The rows of each matrix lie in a flat space through zero, up to rounding. After each matrix: how many dimensions does the smallest such space have?
In the rows, 128 means zero.

[[158 121 127 123 130 143 139 120 150 130 136 144 150 131 123 145 114 146]
 [121 225  73 141 129 128 118 111 144 124 113  90 128 195  80  86 137 142]
 [127  73 224 149 107 142 136 164 137 174  91 176 126  74 115 113  85 110]
 [123 141 149 149 119 131 133 123 139 172 107 140 117 128 124 109 122  97]
 [130 129 107 119 134 130 130 119 127 120 138 120 134 126 142 144 145 133]
 [143 128 142 131 130 147 145 128 150 154 101 151 157 144 104 144 132 100]
 [139 118 136 133 130 145 153 137 159 146 126 158 152 106 113 151 122 146]
 [120 111 164 123 119 128 137 159 139 141 101 134 125  78 106 123 125 136]
 [150 144 137 139 127 150 159 139 181 159 109 161 160 124  78 138 111 147]
 [130 124 174 172 120 154 146 141 159 177 108 187 151 140  96 120  88 116]
 [136 113  91 107 138 101 126 101 109 108 175 108 101 116 184 151 145 127]
 [144  90 176 140 120 151 158 134 161 187 108 177 144  82 133 152 118 106]
 [150 128 126 117 134 157 152 125 160 151 101 144 172 129 109 163 152 114]
 [131 195  74 128 126 144 106  78 124 140 116  82 129 177 151 105 165 109]
 [123  80 115 124 142 104 113 106  78  96 184 133 109 151 198 156 131  96]
 [145  86 113 109 144 144 151 123 138 120 151 152 163 105 156 194 152 135]
 [114 137  85 122 145 132 122 125 111  88 145 118 152 165 131 152 155 136]
 [146 142 110  97 133 100 146 136 147 116 127 106 114 109  96 135 136 140]]
 | 8

[[ 97 127 139 131 133 110 133 138  98 114 143 135 126 115 151 117 136 152]
 [127 128 138 122 159 111 119 127 157 166 123 147 172 145 120 100 127 126]
 [139 138  94 139 143 141 158  94 149 115 147 114 122 113 102 122 117 148]
 [131 122 139 139 111 113 124 143 132 115 111 126 130 117 140 119 149 108]
 [133 159 143 111 135 157 114 139 121 120 104 147 116 146 101 157 116 107]
 [110 111 141 113 157  34 130 119 102 132 145 130 161  65 148  96 131 154]
 [133 119 158 124 114 130 110 148 111 137 111 131 109 137 142 116 120 117]
 [138 127  94 143 139 119 148  96 130 117 146 118 137 134 102 131  99 152]
 [ 98 157 149 132 121 102 111 130 113 112 108 152 119  91 117 107 120 134]
 [114 166 115 115 120 132 137 117 112 113 125 141 114 113 103 140 118 129]
 [143 123 147 111 104 145 111 146 108 125 117 135 123 146 149 150 136 105]
 [135 147 114 126 147 130 131 118 152 141 135 121 126 113 116 111 118 128]
 [126 172 122 130 116 161 109 137 119 114 123 126  84 123 117 143 102 117]
 [115 145 113 117 146  65 137 134  91 113 146 113 123  84 134 127 115 135]
 [151 120 102 140 101 148 142 102 117 103 149 116 117 134 138 134 116 143]
 [117 100 122 119 157  96 116 131 107 140 150 111 143 127 134 170 117 145]
 [136 127 117 149 116 131 120  99 120 118 136 118 102 115 116 117  85 156]
 [152 126 148 108 107 154 117 152 134 129 105 128 117 135 143 145 156  84]]
 | 12

[[147 134 121 124 112 128 123 133 100 152 139 101 141 107 108 126 120 145]
 [134 166 136 139 127  93 126 139 110 111 145 155 109 115 111 139 119 126]
 [121 136 158 138 104 107 114 136  93 118 136 136  81 109  83 134 140 139]
 [124 139 138 144 112 138 141 119 180 138 116 132 118 131 139 152 117 118]
 [112 127 104 112 198 104 119 100 154 132 105  97 156 115 168 132 129 111]
 [128  93 107 138 104  97 128 113 115 151 110 169 129 144 119 118 146 133]
 [123 126 114 141 119 128 192 119 135 145 132 144 120 115 143 139 125 139]
 [133 139 136 119 100 113 119 152 165 133  99 154 116 139 138 121 155 135]
 [100 110  93 180 154 115 135 165 143 103 159 127 142 156 106 118 150 190]
 [152 111 118 138 132 151 145 133 103 149 161  98 119 144 122 117 141 120]
 [139 145 136 116 105 110 132  99 159 161 163 157 138 137 145 129 131 114]
 [101 155 136 132  97 169 144 154 127  98 157 121 159 138 127 116 113 168]
 [141 109  81 118 156 129 120 116 142 119 138 159 158 141 149  92 130 151]
 [107 115 109 131 115 144 115 139 156 144 137 138 141 176 164  93 124 119]
 [108 111  83 139 168 119 143 138 106 122 145 127 149 164 157  96 141 130]
 [126 139 134 152 132 118 139 121 118 117 129 116  92  93  96 132 133 127]
 [120 119 140 117 129 146 125 155 150 141 131 113 130 124 141 133 102 126]
 [145 126 139 118 111 133 139 135 190 120 114 168 151 119 130 127 126 118]]
 | 15

[[140 114 108 152 145 163 141 151 127 105 167 122 109 129 154 146 125 145]
 [114 113 139 107 146  83 129 103 127 132  69 155 143 147 127 105 126 142]
 [108 139 120  88 113 118 108 117  98 127 146 144 125 129 111 117 123  99]
 [152 107  88 179 178 204 166 172 153  73 212 131  70 138 211 169 146 204]
 [145 146 113 178  79 161 128 146 149 105 187 100 107 132  93 130 130  95]
 [163  83 118 204 161 132 163 133 159 114 109 121 134 147 136 130 140 180]
 [141 129 108 166 128 163 144 147 154  94 177 125  94 141 148 139 139 150]
 [151 103 117 172 146 133 147 129 143 122 130 126 129 137 130 130 143 162]
 [127 127  98 153 149 159 154 143 168  63 181 159  65 167 182 133 148 187]
 [105 132 127  73 105 114  94 122  63 146 132 126 150 112  89 120  94  54]
 [167  69 146 212 187 109 177 130 181 132  38 116 157 146 156 130 135 207]
 [122 155 144 131 100 121 125 126 159 126 116 122 121 133 118 120 130 117]
 [109 143 125  70 107 134  94 129  65 150 157 121 141  99 105 134 105  65]
 [129 147 129 138 132 147 141 137 167 112 146 133  99 134 164 138 147 164]
 [154 127 111 211  93 136 148 130 182  89 156 118 105 164  91 111 146 135]
 [146 105 117 169 130 130 139 130 133 120 130 120 134 138 111 124 130 133]
 [125 126 123 146 130 140 139 143 148  94 135 130 105 147 146 130 116 134]
 [145 142  99 204  95 180 150 162 187  54 207 117  65 164 135 133 134 136]]
 | 6

[[106 134 146 127 109 154 118 123 150 156  80 143 115 114 127 101 129 135]
 [134 147 144 137 126 139 139 121 125 118  97 157 103 133 154 152 129 128]
 [146 144 131 129 143 126 136 122 118 108 138 142 118 138 146 163 131 124]
 [127 137 129 113 139 139 113 121 141 138 142 125 134 122 120 125 133 128]
 [109 126 143 139 103 143 131 129 138 145  75 143 112 120 133 106 125 134]
 [154 139 126 139 143 113 148 127 103  92 143 142 116 146 153 175 128 122]
 [118 139 136 113 131 148 109 120 150 149 124 130 130 117 119 114 133 131]
 [123 121 122 121 129 127 120 130 133 137 140 115 139 123 115 114 128 128]
 [150 125 118 141 138 103 150 133  99  94 150 129 126 146 144 163 125 122]
 [156 118 108 138 145  92 149 137  94  88 175 116 137 149 137 165 125 120]
 [ 80  97 138 142  75 143 124 140 150 175  53 123 125 105 107  51 118 140]
 [143 157 142 125 143 142 130 115 129 116 123 155 109 134 151 164 134 126]
 [115 103 118 134 112 116 130 139 126 137 125 109 140 124 112  98 122 130]
 [114 133 138 122 120 146 117 123 146 149 105 134 124 117 123 109 130 132]
 [127 154 146 120 133 153 119 115 144 137 107 151 112 123 140 138 134 130]
 [101 152 163 125 106 175 114 114 163 165  51 164  98 109 138 105 132 137]
 [129 129 131 133 125 128 133 128 125 125 118 134 122 130 134 132 127 128]
 [135 128 124 128 134 122 131 128 122 120 140 126 130 132 130 137 128 126]]
 | 3

[[186 130 130 156 144 130 127 154 116 137 142 111 120 134 153 109 113 143]
 [130 128 137 115 116 138 126 160 118 105 152 114 131 104 132 151 129 108]
 [130 137  31 116 150 117 121  64 181 160 122 178  80 151  83 122 122 113]
 [156 115 116 150 136 115 121 143 109 159 179 142  88 122 141  84 107 112]
 [144 116 150 136  90 129 102 134 131 144 112 104 144 110 137 114 153 135]
 [130 138 117 115 129  89 118 111 147 129 167 155  98 139 162 125 114 114]
 [127 126 121 121 102 118  95  99 170 117 120 150 111 119 138 144 137 129]
 [154 160  64 143 134 111  99 109 133 109 138  94 119 109 158 134 106 120]
 [116 118 181 109 131 147 170 133 132 162  82 147 126 130  93 124 158 158]
 [137 105 160 159 144 129 117 109 162 111 158 187  88 120 151 132 103 144]
 [142 152 122 179 112 167 120 138  82 158 188 110 114 110 186  52  94 112]
 [111 114 178 142 104 155 150  94 147 187 110 167 105 110 147 102 132 102]
 [120 131  80  88 144  98 111 119 126  88 114 105  83 134 118 153 143 134]
 [134 104 151 122 110 139 119 109 130 120 110 110 134  77 134 166 185 118]
 [153 132  83 141 137 162 138 158  93 151 186 147 118 134 105 101 119  99]
 [109 151 122  84 114 125 144 134 124 132  52 102 153 166 101 144 152 138]
 [113 129 122 107 153 114 137 106 158 103  94 132 143 185 119 152 125 146]
 [143 108 113 112 135 114 129 120 158 144 112 102 134 118  99 138 146 121]]
 | 14

[[131 122 116 121 163 125 132 136 137 148 139 122 106 113 146 132 145 151]
 [122 219 165 119 151 156  85 150 101 158  78 122 124 102 123 113 151 170]
 [116 165 111 142 154 165  99 127 131 118  75 143 128  83 119 158 126 130]
 [121 119 142 120 116 124 148 142 124 130 169 147 108 151 163 132 145 128]
 [163 151 154 116 106 114 141 117 102 137 131 113 163 139 125  94  92 135]
 [125 156 165 124 114  51 106 184 142 121  94 112 140 183  67 115 135 148]
 [132  85  99 148 141 106 109  99 164 120 140 128 134 129 105 168  87 110]
 [136 150 127 142 117 184  99 184  92 166 156 107 113  82 186 128 120 162]
 [137 101 131 124 102 142 164  92 126 170 166 103 153 121 169 101 150 150]
 [148 158 118 130 137 121 120 166 170 119  78 127 144  85  93 115  98 133]
 [139  78  75 169 131  94 140 156 166  78 111 113 134 126  61 180  92 105]
 [122 122 143 147 113 112 128 107 103 127 113 124 132 127 115 144 150 133]
 [106 124 128 108 163 140 134 113 153 144 134 132  94 128 131 114 179 133]
 [113 102  83 151 139 183 129  82 121  85 126 127 128 129  95 165 108  78]
 [146 123 119 163 125  67 105 186 169  93  61 115 131  95  38 140 100 121]
 [132 113 158 132  94 115 168 128 101 115 180 144 114 165 140 131 140 113]
 [145 151 126 145  92 135  87 120 150  98  92 150 179 108 100 140  36  90]
 [151 170 130 128 135 148 110 162 150 133 105 133 133  78 121 113  90 134]]
 | 12

[[131 118  96 126 132 140 118 155 103 120 101 148 115 122 160 130 127 110]
 [118 131 148 125 106 142 122 101 156 131 151 124 142 130 113 131 125 150]
 [ 96 148 150 116 110 142 109  56 169 125 150 177 178 159  63  69 112 154]
 [126 125 116 126 128 135 122 133 121 124 119 141 127 128 137 124 126 123]
 [132 106 110 128  94 170 110 158 124 124 124 115 105 100 192 181 130 134]
 [140 142 142 135 170  76 158 129 116 135 126 111 128 141  91 105 135 112]
 [118 122 109 122 110 158 107 127 127 120 119 156 131 126 147 125 121 130]
 [155 101  56 133 158 129 127 222  51 115  62 135  74 102 219 158 137  73]
 [103 156 169 121 124 116 127  51 174 132 162 153 178 163  41  69 117 155]
 [120 131 125 124 124 135 120 115 132 125 127 147 138 135 119 112 123 130]
 [101 151 150 119 124 126 119  62 162 127 146 171 174 161  58  66 114 146]
 [148 124 177 141 115 111 156 135 153 147 171  39 109 105 134 195 144 153]
 [115 142 178 127 105 128 131  74 178 138 174 109 156 138  79 125 125 166]
 [122 130 159 128 100 141 126 102 163 135 161 105 138 124 116 148 128 158]
 [160 113  63 137 192  91 147 219  41 119  58 134  79 116 187 131 140  60]
 [130 131  69 124 181 105 125 158  69 112  66 195 125 148 131  66 123  75]
 [127 125 112 126 130 135 121 137 117 123 114 144 125 128 140 123 126 119]
 [110 150 154 123 134 112 130  73 155 130 146 153 166 158  60  75 119 141]]
 | 3
